The rows of a group lie close to one hidden flat surface of 13 dimensions, which may be shifted away from zero. Surfaces can cross.
(in the rows, 128 means zero)
Some rows, each with its group after it:
[108 134 179 102 133 123 146  99 118 145 149 124 168 152 135 113 129 153
 122]	P
[113 127 146 106 123 117 150 111 120 141 124 136 133 141 142  92 152 159
 158]	S
[133 135 150 190 131 166  89 174 121 126 110 133 142 114 134 153 110 179
 161]	A
[119 114 129 129 138 107  63 138  72  79 111  90  79 144 132 118 192 186
 113]	Z
[144 114 146  95 124 121 163  86 138 125 161 113 114 137 149 107 138 138
 137]	P
[113  72 119 144 135  77 124 133 131 143  95 100 166 160 135 143 137 164
 134]	R
[103 105 113 134 130 111 121  97 149 110 130 131 110 143  86 146  73  91
 139]	Z
[116 135 108 151 139 102 133 143  79 155 138 138 131 112 173 102  83 140
 169]	A
[116 149 180 147 139 118 140 138 153 136 126 120 119 176 136 189  84 105
 106]	Z
[145  88 102 183 118  79 127 105 103 184 122 163 106 116  83  95 183 142
 165]	V
[137 105  81 115 162 121 176 131 133 131 126 169 146 114 180  91 231 134
 171]	V
[106 125 125 148 206 132 126 101 119 135  88 113 146 172 184 154 113 213
  98]	Y
[105 103  89 180 115 162 129 157 164 134 165 162 133 137 103 136 101 104
 162]	S
[112 104  99 177 131  78 133 134 100 154 143 170 103 154 159 103 160 136
 153]	Z
[111 131 113  93 125 142 131 132 121  85 153 106  97 140 157  78 161 179
 146]	P
[140 147 147 121  97 161 124 139 139 123 128 134 116 130  73 114 153 131
 126]	S
[133  91 140 127 143 129 134  73 134 100 146 128  91 155 153 149 118  95
 133]	S
[118 123 113 136 119 156  74 100  85 107 138 160 145  94 129  93 121 130
 111]	R
[153 138 131  77  87  84 169 140 156 140 124 116  79 138 151 113 178  76
  79]	S
[117  86  90  99 144  55 157  78 149 121 170 122 216  91 117 122 121 155
 151]	V
[150 142 136 120 149 113 194 176 109 152 140 134 160 158 166 137 172  96
 163]	R
[134 122 173 118  71  86 127 135 131 132  94 123 115 140 115 108 158 154
 137]	V
[163 161  91 103  94 156 179 128 166 174  86 172 121 116 166  86 132 129
  66]	Y
[175 111 107 126 130 186 103 117 119  70 135 115  82 110 147 120 187 134
 130]	P
[118 150  60 132 123 167 132 219 133  94 121 142  97 159 139 112 170 103
 119]	A
[147  63 106 182 178 150 106  88 136 156 124 137  79 133 135 160 176  85
 120]	Z
[137 120 105 117 114 157 134 158 120  99 134 117 130 158 101 121 146 106
 140]	A
[131 132 150 100 103 121 150 123 145 102 143 110 131 145 129 110 141 177
 150]	S
[117 147 134 124 175 134 131 132 114 140 115 118 137 137 103 147 141 115
 133]	R
[155 144 125 108 129 130 164 189 109 118 138  90 120 123 184 125 146 119
 150]	Y
[ 88 106 187 136 136 174 118 114 140 163 135 152 171 180  62 122 172 129
 151]	Z
[155 101 145 121  87  99 142  72 109 116 132 177 131 120 140 100 133 103
 149]	V
[ 83 102 123 102 143  93 119 122  84 162  42 139 133 154 118  86 158 129
 132]	R
[170 141 139 125 128 138 117 111  73  97 153 108  73 124 163  99 176 179
 135]	S
[105 125 157 100 115 122 115 139  65  83 103 110 136 161 161  93 110 152
 170]	S
[136 150 155  99 114 192 133 104 162 121 168 163 143 110 105 109 177 113
 101]	V
[133 147 104 134 102 153 131 162 175 113 118 162 129 113 129 122 156 137
 119]	A
[165 133 138 132 135 142 138 121  98 102 124 131 146 143 161 147 115 128
 119]	Y
[139 103 111 141  69 126 152 151 157 126 130 154 186 130  84 121 103 125
 160]	X
[136 151 153 149 165 163  83 148  94 123 132 107 115 105 169 137 182 172
 112]	Z
[100 199 170  94 191 185 114 198 115 194 132  63  90  91 136 131 159 108
 107]	Y
[216 121 200 108  76 132 140 142  69 164 134  82 195 103 105 129 137 119
 129]	P
[113 159 116 112 132 157 107 149 177 102 133 117 118 102 138 149 128 143
  72]	P
[136 132 104 112 100 123 133 123 146 141 146 134 135  82 119 107 110 111
 106]	P
[106  76 137  76 142 215 147 120 154 100 101 125 132 159 133 105 179  81
 175]	Z
[170 143 130 159 149  62 139  76 116 177 148 127 133  73 118 160  79 135
 111]	X
[146 123 133 173 138 160 131 135 115 158 146 150 150 114 146 135 116 129
 151]	A
[107 102 134  80 118 125 137 105 178 137 119 105 163 137  54 115 167 148
 128]	A
[101 133 129 122 182 138 124 119 135 175 152 100 158 100 126 144 107 128
 117]	Y
[111  94 144  74 120  80 142  82 109 140 114 131 166 125 134  99 134 105
 134]	S
[139 119 154 117 134 146 127 126 121 132 118 104 152 123 132 139 120 138
 135]	X
[147 138 135 153 149 120 100 110 113 133 167  94 133 108  77 144 150 184
 121]	V
[123 113 159 125 129 122 121  69 125 126 141 161 142 123 150 124 122 110
 112]	Z
[ 20 127 144  97 179 131 135 156 113 196 128 140 180 146 149  94 133  86
 145]	Y
[148 122 160  99  78 140 134 137 104 104 124 137 172 124 134 107 134 108
 145]	S
[127 118 108 139 200 156 100 114 140 175  79 111  79  79 168 179 112  55
  69]	Z
[162 124  91 141  98 163 113 138 124 142 132 164 146  61 143 111 113  70
 108]	P
[173 145 189  98 132 174 137  92 148 108 127 137 137 106 130 143 186 118
 117]	S
[ 90 166 138  77 145 152 149 145 126 140 127 141 152 108 213  91 126 127
 114]	Y
[112 138  96 103 110 119 154 112 150 128 131 177 104 120 175  89 126  98
 111]	P
[126 107 135 144 156 124 127  62 164 120 155 145  90 151 123 151 147 127
 121]	Z
[178 110 161 108 121 135 168  79 164 121 196  68 104 134 140 156 109 150
 136]	P
[147 157 100 149 153 113 139 127  98 144 119 153 112 122  93 140 114  72
 133]	R
[137 132 168 138 130 181 143 142 128 189 137 138 132 142 103 122 162 106
 128]	A
[170 160 157 117 150 136 142 195  82 140  98  71 150 132 178 141 179 180
 117]	Y
[121 127 109  59 156 100  95 113 110  71  85  31 115  79 138 119 116 192
 129]	X
[137 130 151 105 123 122 146 129  83 144 171  92 153 118 158  93 132 183
 157]	P
[157  96 134 150 111  73 167 162 120 120 112 104 125 183 126 160 122 107
 172]	S
[142 108 122 109 135 132 133  78 151  41  98 115 126 146 116 133 141 207
 173]	X
[111 134 145  98 128 147  96 131 128  12 147  99 187 161 131 151 132 185
 109]	Y
[108 162 168 102 121 128 119 112  97 107 108 149 126 104 198 106  72 145
 143]	A
[110 177 158 110 155 181 127 129 140 122 140 157 117 126 160 121 162 124
 100]	V
[111 163 121 140 198 114 155 135 156 158 129 118 110 161  71 186 104  75
 125]	R
[120  98 118 101 140  85 149 117 124 152  94 101 150 125 133 119 130 143
 153]	X
[153 147 146 128 119 165 133 155 121 146 139 117 124 111 167 131 129 116
 108]	P
[102 141 113 143 130 146 114 163 131 125 112 136 132 132 126 122 119 134
 138]	A
[139 141  91 142 162 167 178 189 169 169 151  98  81 122 203 141 126 120
 142]	Y
[144 128 114 156 143 164 114  95  93 192 187 138 119  84  67 103 123 113
 135]	A
[154 129 131 103 160 165 165 131  84  83 149 147 158 149 162 118 169  93
 195]	R
[113 158 112 136 154 101 137 182 121 143 138  99 139 133 151 153 115 145
 118]	Y
[ 91 107 145  97 121 159 137 134 157  99 126 111 149 172 120 132 113 121
 146]	A
[ 74 130 119 109 111  76 130  90 191 164 163 148 137 102 109 106  99 151
 101]	V
[130  96 146 129 112 111 168  90 128 123 167 153 111 188 157 108 141 124
 161]	V
[146 186 138 130 126 145 112 156  79 156 135 157 136  86 150 110 146 113
  94]	R
[171 100 129 181 100  54 138  88 101 178 138 164 125  94 129 116 127 136
 151]	V
[108  77 102 140 129  85 180  70 190 130 211 111 112 169 142 121 103 202
 174]	S
[151 166 110 159 185 145 141 103 125 134 137 157  20 126 157 129 160 121
 139]	Z
[152 129 171 132 141 158 107 101  75 131 106 145 115 129 137 128 159 104
 127]	Z
[ 92 107 129  81  80 102 201 167 160 159 161 146 183 188 138  80 169 122
 150]	V
[194 180 136 127 118 134 153 189 127 143  82 103  77 108 176 159 128 105
  96]	X
[141 104 117 118  91  81 133 142  95 137  78 125 123 140 103 122 124  67
 134]	Z
[149 166 172  83 136 109 158 158  63 120  94 115 146 154 153 120 166  97
 141]	R
[105 137 130 167 191 154  96 130  81 150 121 133 119 139 137 136 140 133
 132]	R
[135 127 124 121 123 126 116 121 113 126 138 113 102 107 120 117 115 113
 128]	X
[121  63  74 146  94  48 124 146 119  98 122 109 183 126 172 131  78 172
 148]	R
[125 129 132 129 151 176 124 169 112 102 134 115 166 132 182 136 153 165
 145]	A
[135  94  91 146  92 173 115 139 111  82 165 130 115 143 105 101 133 127
 169]	P
[ 87 176 102 138 239 197  95 113  98 106 105 147  73 133  69 147 107  75
 156]	R
[ 77 159 107 121 136 159 115 143 170 163 134 135 108  98 130 119  85 106
  95]	X
[101 155 101 128 118 127 117 145 117 120 109 148  72 137 131  91 118 123
 135]	X
[121 172 103 138 144 180 132 189 161 164  74 160 158 102  86 148 114  88
 110]	R
[ 96 180 125 117 170 177 106 159 112 158 126 122 128 119 122 120 150 123
  81]	A
[128  75  87 138 140  48 111  70 100 147 126 128 146  86 130 119 122 125
 123]	Z
[154  90 144 156 100 125 125 107 141 139 104 160 127 129  82 135 162  99
 149]	V
[134 106  87 140 106 189 131 169 101 121 110 138 165 139 144  91 126 130
 154]	Y
[134 118 160 113 120 163 145 120 147 150 127 140 193 138 107 141 127 102
 104]	Y
[142 145  94 121 195  95 171 166 176 102 118 100 120 125 180 175 197 162
 140]	V
[111 130  83  97 139  90 130 184 169 130 108  43 135 102  96 133 143 204
 131]	X
[193 106 159 163 121 131 109  77  86 112 147 100 134 132  58 180  98 114
 122]	P
[120 141  80  88 136  93 148 108 194 102 157  96  90  80 159 123 116 169
 110]	X
[161 162 153 147 114 101 157 176 106 134 106 129 142 145 129 133 128 175
 178]	S
[138 109 159 139 137  98 154 125 133 150  85 117 109 168 123 142 160 147
 160]	A
[143 134 171  87  61 140 124 105 129  93 131 122 140 140  79 113 103 115
 123]	S
[128 130 105 115 134 105 140 131 129 127 119  98  57 152 125 115 143 135
 125]	P
[170 121 138  96 114  93 140 136 101 130  78  79 162 102 134 142 109 126
 129]	X
[145 118 150 102 129  91 188 104 176 128 180 115 148 147 173 138 173 167
 133]	V
[112 146 141  95 208 101 178 137  89 158  91 108 160 164  94 146 152  88
 177]	R
[137 129 135 114 124 167 128 136 148 146  99 128 185  97 108 119 151 160
 133]	X
[141 136  83 153 133 139 130 122 143 102 132 142  79 156 108 138 128 121
 109]	Y
[122 149 112 108  97 168 113 148 135 111 129 135  91 105 119  97 120 104
 114]	X

New rows. What belongs after each?
[141 118  98  76 120 175 113 112 133 105  93  82 172  83 121  96 110 211
 105]	Y
[130 106 134 144 141 129 158  90 121 192 136 165 101 123 131  85 164 137
 176]	A
[175  91  98  99  97 162 125 138 179  96 148  85 155  70 125 137 146 126
 112]	P
[ 79 206 102 108 116 128 111 155 141 130 133 190 211  93 160  88 122 192
  33]	Y
[126 140 115  84  76 153 108 114 125  85 106 147 154  82  92  76 110 134
 126]	X
[119 130 111 124 103 111 141 111 168 149  89 158 174 124  51 117 109 150
 137]	X
[142 133 128  81 164  84 134  99 102  83 133  73 161 124  84 149 133 148
 148]	R
[126 138 147 123 184 142 123 111  80 145  82 128 125 150  79 137 160  96
 142]	R
[113 138 102 143 142 163 116 165 108 131 112 169 136 127 110 116 154  81
 141]	V
[150 138 186  83 115 134 119 137 108 109  97  91 175 124 157 126 184 176
  99]	R
[149 147 136 122 154 105 165 106  87 165 120 159 139 133 108 132 138  56
 143]	R
[130 154 159 100 133 146 150 126 148 117  77 163 117 141 180 122 180 131
 109]	A
[118 101 114 128 149 144  89 118  89 116 127 109 164  82 141 123  87 142
 154]	X
[114 152 147 103 100 120 131 143 112 140 120 107  89 152  93 110  88 101
 134]	A
[145 175 135 120 157 120 158 132 167 131  68 172 119 103 109 148 166 104
 145]	S
[118 157 153 104 116  91 123 117 133 142 132 133 141 102 151 118 135 146
  86]	Z
[103 139 153  68 131 115 121  89 152 102 116  94 164 130  95 146  84 135
  81]	Y
[112 128 104 162 118 116 130 144 190 170 137 141 129 106  77 138 111 152
 131]	A
[120 132 149  83 137 104 113  91 135 120 140  78 106 109 110 132 112 133
 108]	X
[153 101 162 115 121 109 135  78 103 115 221 103 148 149  88 131 170 116
 127]	R
[157  92 118 126 122 123 138  96 133 100 146 123 150 112 144 141 122 125
 134]	P
[103 103  80  93 145 198 114 154 179 139 101  96 170  61 137 113 120 134
 121]	X
[ 94 115 125 107 114 145 138 127 182 110 164 125 156 115 146 129  85 127
 133]	X
[111 198 134 100 170 118 122 143 115 139 115  97  59 109 159 137  99 118
  85]	Y
[107 128  93 148 133  59 120  69 114 150 172 156 118  89 133  94  87 161
 133]	V
[154 144 178 125 126 107 121 149  76  88  74  92 134 153 162 163 105 150
 141]	A
[123 143 152 130 131 135 108 140 128 111  90 109 121 144  96 147 120 143
 120]	A
[112 216 137 121  95  88 118 135 101  89 145 167 113 153 110  94 129 169
  88]	P
[ 88 154 108  96 150 117 127 133 136 120 112 135 161 105 135 118  99 121
 120]	R
[ 87 136 101 164 119  89  81 129 119  99 160 136 114 123 125 131  85 158
 115]	Z
[115 169 119 102 100 106 128 120 127 127 131 150 133  86 114  80 114 157
 137]	S
[136 124  87 175 145 107 109 162  94 114  99 147 149 109 161 135 117 155
 159]	A
[ 91 153 122 102 122 136 133 175 135  86 166 121 129 141 136 125 125  96
 130]	Y
[145 112  86 152 134  96 165 132 168 144 153 151 102 132 132 120 184 138
 151]	V
[ 97 140 152  98 143 154 128 161  80 134 112 127 137 148 169 109 122  83
 145]	Y
[107 152 105 122 185 111 125 100 107 129 127 138 111 128 174 112 147 169
 109]	Y
[151 113 137 146 135 171 101 137 134  62 120 126 109 133 140 146 172 145
 159]	V
[158 116 137  93 105 159 163 127 179  87 133 115  88 154 166 132 170 112
 114]	P
[156 126 109 136 149 118 129 131  93 166 113 118 183  60 106 142  75  90
 154]	Z
[169 135 138 103 110 108 119 114 121 126 110  98 122  92 106 136 134 118
  92]	P
[101 170 142 120 160 152 131 154 113  93 174 129 166 131 178 153  74 110
 138]	R
[113 106 118 164 100 157 130 159 129 157 154 140 138 166  96 121  93  88
 146]	P
[131 162 108 150 134  97 129 136 131 152 154 128 122 106 128 135 108 152
  98]	P
[155 101 123 133 166  98 148 101  78 166 131  89  71 139 172 115 132 133
 161]	P
[149 136 169 135 150 145 135  88 125 130 135 159 160 143 144 152 161 133
 102]	P
[128 129  77 146  98 118 148 136 130 129 183 164  91 121 170  82 121 132
 142]	S
[130 123  87 151 141 130 137 159  89 162 108 159 113 120 141 105 135  91
 165]	Z
[177 122 137 101 146 199 131 100 116 128 145  95 123  63 164 128 100 105
 139]	Y
[151 108 143 141 152 102 125 120  89 105  65 124 150 144 151 150 153 147
 152]	A
[179 147 142 110  84 201 130  89 126  78 167 179 138  75 116  72 184 167
 159]	S
[139  95 119  67 114 171 185  93 198 107 110 152 124 134 177  86 192 125
 146]	X
[104 153 146 100 149 127 119 137 109 115 127 107 169 131 144 126 141 155
 106]	Y
[114 158 120 186 105 185  91 235 109 142 102 150 165 115 119 131 110 142
 141]	A
[140 142 163 114 104 119 117 107 136 135 108 128 117 138 109 144 127 110
  66]	R
[180 117  67 155 138 122 108 152 116 110 157 109 107  73 123 135 193 137
 134]	S
[122 164 142 107 133 159 121 137  97  99 164 137 104 136 152 106 160 119
 117]	R
[124 144 121 143 134 142 122 155 119 142  89 158 137 127 167 133 116 114
 112]	R
[180 139 192 104  96 125 164 108 161 153 181  96 125 137 145 155 144 125
  68]	S
[134 137 149 148 172 157 101  98 104 132 115 133 109 114 136 141 136 144
 134]	A
[113 143 126 123 109 121 120 168 119 136 109 140 121 135 119  95 171 139
 139]	V
[ 65 210 180  72 152 116 124 160 127 108 148 126 135 133 176 141 111 103
  82]	Y
[156 130 175 121 144 141 152  81 146 123 106 149 134 137  92 141 164 135
 163]	S
[143 124 125 117 146 136 160 149 134 123 106 118 109 131 180 142 130  96
 148]	Z
[136 133 141 175 139 153 128 163 120 165 137 147 111 165 134 150 160 102
 117]	R
[122 114  97 104 126 156 110 118 127  82 113 134  88 113 148 109 126  90
 128]	Z
[133 139 102 151 120 103 144 135 139 166 166 151 131 118 109 121 138 126
 123]	V
[ 71 181  99 134 172 145 135 178 122 225  79 149 154 121 195 105  96 163
  77]	Y
[137 144 223 110 159 115 104  65  95  97 131 108 127 139 188 156 156 176
  92]	Z
[ 88 133  83 196 206 166  89 105 176 153  94 224 142  83 174 142 154 166
 115]	A
[134 167 148 105 101 144 117 148 127 129 125 133 194  76 125 109 124 177
 116]	X
[113 123 149 172 124 125 103 136 105  97 183 149 149 151 170 127 140 186
 145]	Z
[105  71  73 129  93 102 110 156 151  95  86 143 171 112  76 110 147 122
 190]	V
[115 171 103 132 168 131 121 111 141 124 122 166 115  69 126 112 142 157
 147]	S
[152  99 129 147 128 118  93  84  70 150 112 141 157 106  77 115 148 121
 120]	R
[100 116 140 156 114 144 119 121 161 166 139 178 133 117 139 112 136 129
 136]	V
[ 99 135 115 100 177 158 140  81 146 116  86 173 122 117 163 119 124 107
 128]	R
[ 81  94 134 109 104 157  95 124 122 160 191  95 168 122  93  72 138 186
 118]	S
[136 126 142 155 105 208 100 185 109 152 112 134 150 127  88 124 132  98
 137]	X
[205 125 167 160 125 113 129 109  90 155 152 118 121 131 125 151 196 134
  97]	R
[102 157 156  84 124 184  71 123 103 128  97 108 207 101  67 105 140 177
  69]	Y
[151 170  86 144 174 108 130 144 104 122 132 141 101  89 142 132 162 129
 124]	V
[141 107 113  54 101  37 178 136 154  70 112  75 143 156 152 110 200 191
 137]	P
[172 165 151 125 140 163 145 139 103 166 112 153  89  98 204 116 162  95
  89]	P
[214 150 167 141  73 103 159 104 125  91 171 144 142 158  84 158 146 134
 113]	P
[144 141 136  86 130 142 129 160 146 130  40  70  83 137 102 140 154 119
 103]	X
[177 134 136 116 115 148 143 162 148 102 103  77 112 133  83 175 121  85
 137]	Z
[114 144 128 113 118  95 128 104 119 122 130 142 128 117 117 113 101 124
 129]	Z
[116  91 101 139 141 145 134 128 130 109 124 135 140 163  81 137 131  89
 165]	R
[139 124 133 126 148 116 143 129 173  99 107 141 133 103 179 160 159 139
 146]	V
[ 84 142 144  97 120 181  94 161 130 101  31 155 161 173  68 127 168  75
  82]	A
[132 129 163 101 142 122 128  50 110 118 109 145 116 123 121 116 136 118
 134]	S
[184 135 120 137 138 148 140  87 132 119  87 145  88 107 125 131 149 129
 126]	X
[120 131 173 130 170 180 110  97 106 169 131 155 166 125 137 122 166 117
 115]	R
[135 102  88 132 114  96 150  95 135 157 193  94  83 134  67  95 130 157
 156]	P
[130 135  93 135 116 162 113 110 125  51 155 164 139 130 163 127  79 131
 114]	Y
[144 117 140 128 151 143 106  91 106 114 124 119 156 109 103 133 134 141
 134]	A
[206 157 150 129  87 112 153  96  96 107 114 192  90 141 144 129 161  74
  96]	P
[ 95 181  92 143 142 129 118 168 161 142 139 130 114 114  76 155  77  97
  96]	R
[ 94 201 148  99 179 115 131 139  63 112 173 119 112 143 145 130 104  96
 133]	R
[105 152  77 162 174 150  75 144 101 112 103 144 115 111 111 134 122 128
 106]	A
[ 99  76  57 153 121  81 128 124 143 118 141 141  93 143 116 112 135 123
 155]	Z
[122 125 108 127 158 140 127 107  97 145  96 137 131 136 139 108 123 137
 115]	Y
[135 123 170  89 131 123 180  84 137 174 157 120 127 136 175 107 142 130
 125]	P
[127 132 133 110 145  98 158  97 145 116 159 122 137 154 129 149 116 120
 119]	V
[127 162 139 103 132  33 180 113 142 175 164  83 115 117 166 138  64 165
 108]	P
[156  76 166 165 150 124 159 141 154 165  94  85 172 181 110 211  89 105
 157]	X
[175  94 115  93 120 134 144 113 159  86  60  77 166 107  97 152 126 162
 142]	X
[161 206 110 119 126  91 111 131 134 119 144 112  59  79 125 134 148 153
  53]	R
[ 94 137 194 131 144 160 113 129 133 150 110 115 137 135 147 137 102 168
 145]	A
[108 153 147 126 121 184 110 133 100 114 171 156 109 159  79 114 134  53
 119]	R
[165  95 159  97  97 106 175  90 117 115 164 125 195 129 177 119 118 134
 153]	P
[161 156 171 121 157 124 121 106 103  75 135 101 103 160 155 155 173 190
 113]	P
